The first 8 rows are patterns. Each new row is the sum of 2 different patterns, raised or lowered, with some noise. Before adding, each is slid sideways (what falls off one end comes back at the other) and multiplied by a number that may be negative. Names go in the order of the patterns.
Some rows, each with the names of its patterns after it:
[ -1.6   8.5   0.5  -8.8  -3.7 -28.1   7.9  19.6   5.5  -3.9 -15.9  14.9
  -4.6  -6.0   3.0  10.4   6.6  -0.1  18.4  -9.8   0.8  29.3   8.1 -10.0
   9.5  12.7   6.2 -12.7 -17.3   0.3  12.6  -3.4  -0.4  20.8   5.0  -1.9
   1.0   9.4  -2.1]
G
[ -6.0  -3.8  -4.9  -4.6   4.8   9.8   6.5   8.5  -7.2   4.6  -0.4  11.2
   9.6   5.4   5.3   0.9   6.5 -17.8  10.5   5.2   4.9 -18.0 -10.6  -6.7
  -5.5  14.7 -14.2  -4.1 -17.2  -4.0   1.9  -7.8  20.8  18.6  -3.6  -5.0
  -6.8   2.2  -7.0]
P
[  1.0  -3.5  10.1   8.2   0.1 -11.2   1.2   5.5 -15.1 -11.1   4.4   2.0
 -10.7  -1.9 -12.8   3.2   1.8 -18.3  -5.0  18.9  -1.5  -1.5  -8.1  -3.9
  -2.4  13.0  -2.6  -5.2   9.0  -4.6   5.7   4.7  -9.6 -19.3  14.1   8.1
  16.0  -1.9  22.8]
V
[  1.1   7.6 -13.6  13.6   2.6 -11.8  21.0   8.4   5.4  16.4   2.6  13.8
 -11.1 -19.0  -5.7   9.6  12.2 -21.9   4.3   3.4   0.7 -12.0  -9.6   4.2
  11.5  -1.0  10.6  -7.4   6.5  -3.1   8.4  12.0 -12.1  17.5  -2.6  -3.9
  -4.9  21.3  12.4]
M
[ -7.3   3.2   6.1 -10.8   0.4  11.7  -4.4 -10.0   7.5   6.5  -7.5  -2.7
  19.4  -5.8  22.4  22.4   3.2  -0.3   7.6   0.5  -2.3   4.3  14.6  -3.4
   8.3  31.1  -4.0   0.4   1.8   5.3 -11.7  -3.0 -16.4  13.6   1.7 -14.2
  -4.0  -0.6  19.7]
N
[  5.5  -1.2   3.6  -3.9  -1.4   1.2   1.2  -8.8  -1.7  -6.1   9.1 -17.8
  15.8   5.6   1.7   9.1 -20.8 -16.9  10.9  -0.1 -11.1 -13.8  -2.9  17.6
  -6.1   3.1  -3.5   4.8  -6.7   1.2  -2.4  11.8   1.4  -6.0 -22.9  -7.0
  -1.6 -13.1  -4.7]
S
[  4.9   2.9   1.1  24.2  -7.8 -21.4 -16.5  -2.7   6.0 -12.3  22.0   7.5
   1.7   8.5  -1.0   9.5  -6.8   1.4  -1.2 -18.7   5.1  -7.2  -5.0   2.8
  -3.5  -6.9   3.1  13.1  -7.5  -3.9   4.9   8.7   7.2   0.5  -2.3  -5.9
  -1.2 -24.6   3.3]
C
[  8.4   9.6  10.4  -1.7  13.5  -2.2   7.3  16.3   4.9 -20.7  -0.2   1.1
  12.3   8.6  -3.5  -7.9   7.6   6.9  14.3 -21.5  16.0 -21.2   5.1   4.8
  -3.5  12.9  -7.5   5.1 -15.3   1.2   1.9 -13.7  -5.2  23.7  11.3   7.4
  14.9   1.8  -9.6]
T

New rows, each followed by the names of its patterns:
[ 5.0 14.9  6.6 12.7 15.8  8.1 13.0 14.1  7.7  7.1 14.7 15.1  0.2  6.0
 20.8 14.6 19.7 13.7 11.8 13.2  7.8 12.9 14.6  4.9 16.6  6.5 19.5 25.8
 16.3  1.0  8.4 21.4 15.5 14.6 11.1 14.3 19.0 13.4 13.8]
M T
[ -1.3  -0.7  -6.7  -3.7  -3.8  -4.8  -0.6  -6.3   8.2 -24.4  17.5   4.1
   5.1   6.7 -22.8 -16.0   1.1  -8.6 -12.0 -14.2  -3.5  13.7  -6.9   2.7
  -4.4   3.9  -7.4  -2.7  -8.3   7.1  -3.8  -6.1 -26.3  -9.5  -7.6 -18.6
  -9.3   1.1  -4.3]
P S
[-17.8  -6.4 -19.7 -18.5 -16.2 -21.4 -20.9 -11.9 -12.1 -24.1 -22.6 -28.0
 -17.0 -15.6  -4.8 -15.1   4.8 -31.1 -24.7 -20.5 -24.5 -43.4  -7.0   3.8
   0.6 -16.3 -23.8  -4.1 -38.2 -28.7 -19.4 -28.2 -11.6 -34.8  -2.2 -16.3
 -14.6   6.5 -31.2]
S C
[ 11.8   0.6  -1.8  12.8  -4.8  23.0   5.6  12.3   4.3  -2.0  23.5  -9.5
  12.2  12.8   7.8  -8.5  -4.4   6.7   3.4  21.2  -5.1   8.2  24.5 -11.6
   0.8   5.9  -2.2   9.9  -3.3  19.6  25.0  13.9  -7.8  -0.4  31.4   6.1
   6.9  16.2  18.0]
M C
[  8.4 -18.5   5.9  -1.7  -9.6 -18.3   3.7   8.5  -7.7 -20.7   0.8   2.0
  -1.2 -10.1  11.2   2.4  -3.8 -12.1   3.5   2.1  20.5   0.2  -3.0  17.3
   3.0 -19.3  -0.6  -4.8   5.0   0.8  -2.4 -12.2   4.4   0.5  -4.8  -6.7
   5.2 -16.8  -0.8]
V S
[-14.2  -2.0   4.3   6.1 -19.5 -14.7  11.8  -1.2  -9.5  -6.2  10.1 -11.1
 -11.0 -17.4   7.8  -8.1 -17.5  -4.4  -7.7  -1.3 -14.9 -26.0   2.0  -0.7
  -3.7  -2.6 -22.1  -3.4  -6.6  -7.8  -9.7  -1.3   9.4 -11.4  19.5  -0.1
  -4.7  13.4   2.5]
G N
[ -8.2 -11.2   7.3  10.7   7.4  -5.5   9.9   9.5   7.5   4.7   9.8  -4.8
  -5.2   1.1  -4.5  -2.0  -4.1   0.9  -4.6  -4.9  -5.9  -7.7   2.5  -2.0
  21.1 -17.1   2.5 -12.0  18.4  11.5   5.9  10.2 -15.0  15.7  -1.7  15.8
   5.3  -6.5   5.3]
P T
[-21.7   9.2  -6.9 -12.3  -5.6  19.3   8.1   9.6   2.1  -8.9  12.9   5.7
   7.5   3.4  -4.3  16.2 -27.7   2.1   9.4   6.8  15.0 -17.2  -7.0  15.5
   4.7  -4.4  -6.1  -3.8  10.2  -7.9  -1.1   4.6   2.8  -3.3  -4.5  -6.6
   8.8  -0.7  -3.9]
P S
[  5.7   8.8  -4.1  14.7   2.9  11.7   9.5  18.2  32.9  25.7  13.2   3.6
   4.5  17.7  30.1  -1.6   0.7  23.6  13.7   0.0  -0.6   4.5  -1.4  21.1
  16.7  -6.9  30.2  15.1   0.8   0.1   5.8  -3.3  30.4  32.8  19.4  16.4
   6.1   9.5 -13.5]
G C
[39.5 16.9 13.9 32.1 24.6  1.3  6.9  5.3 23.1 27.3  9.3  7.5 31.4 22.0
 23.0 -1.8 30.8 -3.5 16.8 22.1 11.0 18.9  6.1  2.1  6.3 25.2 18.5  2.0
  1.3 39.7 20.1 16.1 26.7 20.7 10.9 20.7 31.8 15.8 12.7]
G T
[ 8.3 18.2  9.1 32.5 18.9 10.2 21.3  4.2 22.3 12.2 -4.8 42.1 14.0 27.0
 26.3 13.2 27.1 -3.0 -0.9  5.2 28.1 23.6 -7.8 22.0 17.4  3.5 -3.5  0.7
 10.3 22.7 15.8 18.6  1.9 13.9 11.0 14.9 24.8 -1.3 21.3]
M T
[ 15.6 -20.0  24.6   6.5  -3.2  23.2  19.0  10.7  23.9   0.1  19.2  -0.4
   4.0   5.0  17.7  27.7 -12.6   6.8  10.4   5.1  -2.2  -2.8   9.0  17.3
  11.6  17.7   3.0   6.5  15.3   3.5  14.1  -7.4  17.4  18.3  14.5  -6.0
  28.4  26.6  16.8]
M S
[ 13.4  -5.7  -1.4 -12.8   3.9  -6.3  -6.7  14.3   5.0 -10.1   0.2  10.2
  -6.0 -12.4   5.3   3.9 -17.0   2.8 -18.2 -18.9  -4.6   0.2  -4.0   1.6
  11.2  -6.1 -19.0   1.9  -6.1 -21.6  -0.2   1.8   1.4  -5.4   7.3   1.6
  15.3 -17.6   3.0]
G N
[ -4.4  -3.4   8.9  15.6  24.9  -1.3 -16.1  -3.8   8.6  20.6 -10.6   4.5
   2.5  11.2 -10.0   8.6   2.5 -11.5  13.8  -2.1 -14.8  -4.4  18.4  -4.0
  -5.7   5.0  15.5   6.6  -0.8  -8.6   0.6   3.8  -7.4  -3.2   1.7  -1.2
  -1.7   0.9   6.0]
G T
[ -8.7 -27.5  -8.4  -6.2  -6.5  -4.3 -22.0  -8.3  -1.6 -12.6  -0.4 -27.9
  15.7 -32.0  -3.7  -2.4 -19.3   1.2  -9.0  -8.1 -28.9  -4.3  -4.6 -24.5
 -15.7  21.9  -3.6   9.9  16.1  -6.5 -17.6   2.0  -1.8  -2.3  -9.4   9.9
 -13.1   1.3  23.1]
N T
[  4.5   4.2 -16.5  -6.2   8.0  -6.8   2.8 -12.9   7.9  -9.4 -12.8   9.5
  -9.7   4.0   1.9  10.8 -22.0 -10.3  10.9  -4.3   5.0  -7.7   2.3  10.6
 -22.6 -15.6  -5.6  -7.7  -4.4 -11.9  16.6  15.5   2.0  -8.5  -6.2  14.6
  -4.9  -0.2  -1.7]
G M
[ 31.9 -16.2   6.9   3.5  14.8 -24.3  -4.1  10.0  -4.1  17.8  -4.0  13.4
  20.0 -13.8   9.9  10.2  -9.1   4.4   1.9  20.8  34.6  12.5  -1.0   8.3
  32.6  -6.5   6.0   9.4  25.0  20.5   6.2  -9.3  11.2   2.3  10.8   5.2
   8.7  -1.4   3.4]
V M
[-18.8  -4.3   3.9  -5.0  -2.2 -26.4   5.6 -18.8   3.8  -0.8  13.7   1.9
 -14.7  -4.1 -16.4 -24.5   3.9   3.7   6.3  14.3  -2.5  11.0 -13.2 -10.1
 -13.0  -6.0   2.7  -5.9   0.1   4.0  -5.2  16.2   2.3   4.7 -15.4  -7.4
  -0.9  10.1  -1.8]
C T
[ 15.6   3.3  -1.6   0.3  13.8 -34.4   4.3   3.4  -3.8  18.9  29.9  -1.0
  20.3   4.2  16.6  20.9  -5.7  11.9 -14.2  15.3  -1.1   6.2  14.0   7.8
 -14.3   7.3  19.3  19.6   6.6  13.6  19.8  -7.6   6.3 -12.7 -17.1   6.4
   7.5  -2.3   4.5]
N S
[30.5 35.2 13.7 11.7 29.4 12.8 20.2 23.8 24.1 24.2 10.4 22.9 13.4 23.2
 22.1 13.4 23.7  8.4 16.2 26.4 15.5 21.5 21.8 30.7  8.9 -0.2 13.9 11.5
 22.8 10.3 23.2 24.3  1.4  9.9 17.2  2.5 19.6  7.2 20.1]
M T
[ 9.3 12.8 22.6 -2.5  7.0 -2.2 12.2  0.6  2.2 16.5  1.3  2.6  6.3 22.3
 11.8  5.6 18.4  8.7 10.7  7.5  9.1 17.2 17.5  8.1 13.3 19.0 15.9 -6.2
  1.5  6.8 15.6 14.1  1.6  2.9 10.7 11.4 -1.0  6.8  6.6]
V M
[ 19.8  -5.6  -6.6  -3.5  -3.5 -17.8   3.8  18.3  13.1   8.1  -2.9  13.2
 -20.4 -12.6   3.1  -6.9   6.7  -7.7   5.5   0.5  -5.9  11.1  -4.5   8.5
   6.7  -4.3   5.2   7.9  -1.8 -10.8   8.8   1.4  -8.3 -10.3  -9.8   1.7
   0.1   5.2  -3.2]
P C
[ 21.6   0.4   6.8  11.5   6.1  19.0   3.3  -5.2  21.9   4.8  -4.2 -10.3
  22.6  19.6  11.0  16.8 -27.5  -8.3  21.3  -3.3  -0.8 -14.2  -2.1  32.1
  18.4  -5.4  -6.1  -5.6   0.4 -15.9   2.0  20.4  -3.1  -8.3 -17.5   9.5
   2.2 -12.6  14.6]
V S
[ -9.5 -20.1 -24.6 -15.2 -24.9   0.3  -7.3  -2.2 -10.4 -28.9   3.4 -26.9
   2.0   1.5  -1.8 -24.5 -21.5  -6.1 -34.9  11.4 -18.2  -9.0 -19.0 -39.1
 -24.7 -21.4 -10.7 -27.5 -26.8 -18.6   0.8  -4.4 -26.6  -1.5  25.5 -18.5
 -19.1 -19.2   1.7]
P M
[ -7.5  -8.3   6.5 -10.1  -6.2 -14.0  10.1  13.5   1.8   0.7 -18.0   7.2
  -0.4  16.2  -0.8  -6.3   7.0 -21.0 -15.9   2.3  -2.3  -4.8   1.1   6.6
   8.3  -0.3   9.6   2.3  -7.4  -7.0  -5.3  -9.7  -0.6  -5.6  -0.7 -17.6
 -14.3  -5.9  -5.6]
P V
[ -5.2   2.2   4.4   3.0  -0.7 -23.2   5.5  -9.4   1.4 -11.7  -3.2   2.4
 -10.5 -11.4  -2.0   4.8   4.2  -4.4  -2.4   3.7   7.9 -14.9  -3.7   0.1
 -11.4  -6.2  -6.2 -12.1   3.3  -9.4   8.6   0.2  15.0 -21.5 -14.5   7.7
 -13.5  12.6  11.6]
M S
[ 14.3   7.1  12.4  -1.1   5.7  15.7   5.4   8.4   6.1   5.5  -0.6  11.2
  25.5   8.7  13.4  16.5  10.3  13.5  16.4   9.1  -2.6  10.7   9.3   1.9
   6.4   1.9   8.7   6.3   8.4   7.0  24.8   6.5   2.1  15.6   2.8 -10.6
  13.2  33.7  26.1]
P C
[-4.1  4.7  3.7 -1.2 -4.6 -2.1  1.7 -0.3 -2.7 -6.6  5.8 -0.6 -3.1  5.5
  2.1  2.4  6.0 -2.4  4.1 -6.6 -2.9 -9.8  9.2  6.2 -7.3  4.6 -7.0 -6.2
  0.0 -3.2 -3.6 -2.3 -1.6  9.9 -5.8  3.0 -2.6  4.4  0.3]
M S
[ 8.4 -0.6  9.8 14.6 14.3  8.7 24.5 11.7  6.7 10.3 16.0  2.8 29.4 18.5
 11.0 11.3 11.1 25.5 -4.4 11.8 14.6  6.6  8.0  5.4 15.7  3.6 18.1 21.1
 -2.8 12.1 20.0  6.4  8.3 12.5 17.5 14.8 16.0  9.1 12.1]
G C
[  7.1 -14.6   1.7   7.5   4.4  26.6   0.7   7.3 -10.4  11.0  11.2  -9.6
  35.6  31.2   9.2   5.7  12.8  17.1  15.4   0.3   8.8  16.0  10.8  18.1
  13.5  23.2  20.2   3.4  23.3  12.5  18.7  24.8  23.6  14.8  10.8  23.7
  -2.2  14.5  21.3]
P N
[ -1.3 -16.8   2.3   4.9   0.5   1.3   6.0   2.9   9.6  -2.5  -2.9   7.6
   1.0   6.7 -14.1  11.9   3.9   0.9  10.3  -7.7 -10.3   9.1   6.7  -5.3
  -6.2   4.4  11.5  -8.5   7.2  -8.3  -4.6  -2.7   2.7  -2.1   7.2   4.4
  -2.6 -14.6   0.8]
N S
[ 18.4   5.7 -11.7  15.6   3.5  -2.7  -0.3  -8.8  -5.4 -26.5  -0.4  -6.8
 -20.1 -25.0 -11.8   4.4 -31.5  -6.8 -16.3   0.0 -22.3 -35.2 -12.6   6.1
   2.0 -19.7 -17.2  -1.5 -26.2   0.0 -13.4 -25.1  -0.1 -22.6   7.5  11.8
 -11.7 -33.9  -2.4]
V M
[-10.5   8.0  -8.3   9.6  16.9 -10.2  33.6  14.2  -0.4  -3.5  19.1  17.2
   2.2   7.8  -9.3  13.9   3.8  -1.5  29.5  16.1  15.3  14.7  10.1  17.2
   2.6  -4.9   3.2  17.2  16.8 -10.0  -2.7  14.4   8.7  -2.6 -14.0   1.9
  10.3   1.3  23.3]
P M
[  5.9   3.5 -13.0  -1.1  15.5  -2.2  -3.0  23.2   1.2  14.7  13.4  -6.1
   5.8  11.8  11.2  18.6   0.6  19.7  -7.9  -5.2  10.0   9.6  -8.2 -12.3
   3.6  12.3   7.9  -9.5 -11.9   8.8  12.6  11.7  -9.2   8.0 -12.1   2.4
   9.6   5.0   2.5]
M T
[-13.6  -1.9  -7.5  -9.9 -11.9  -2.3   8.8 -23.0 -22.4 -12.9  -3.8 -24.0
 -16.2 -14.5  -3.4 -14.0 -22.6 -12.6 -14.9  -3.0 -15.2 -11.8 -14.0 -23.0
 -27.7  -2.5  -8.0 -17.8 -10.9 -17.7 -11.2 -18.4  -5.1 -15.5   5.0   3.8
 -12.0  -5.3 -13.9]
G N
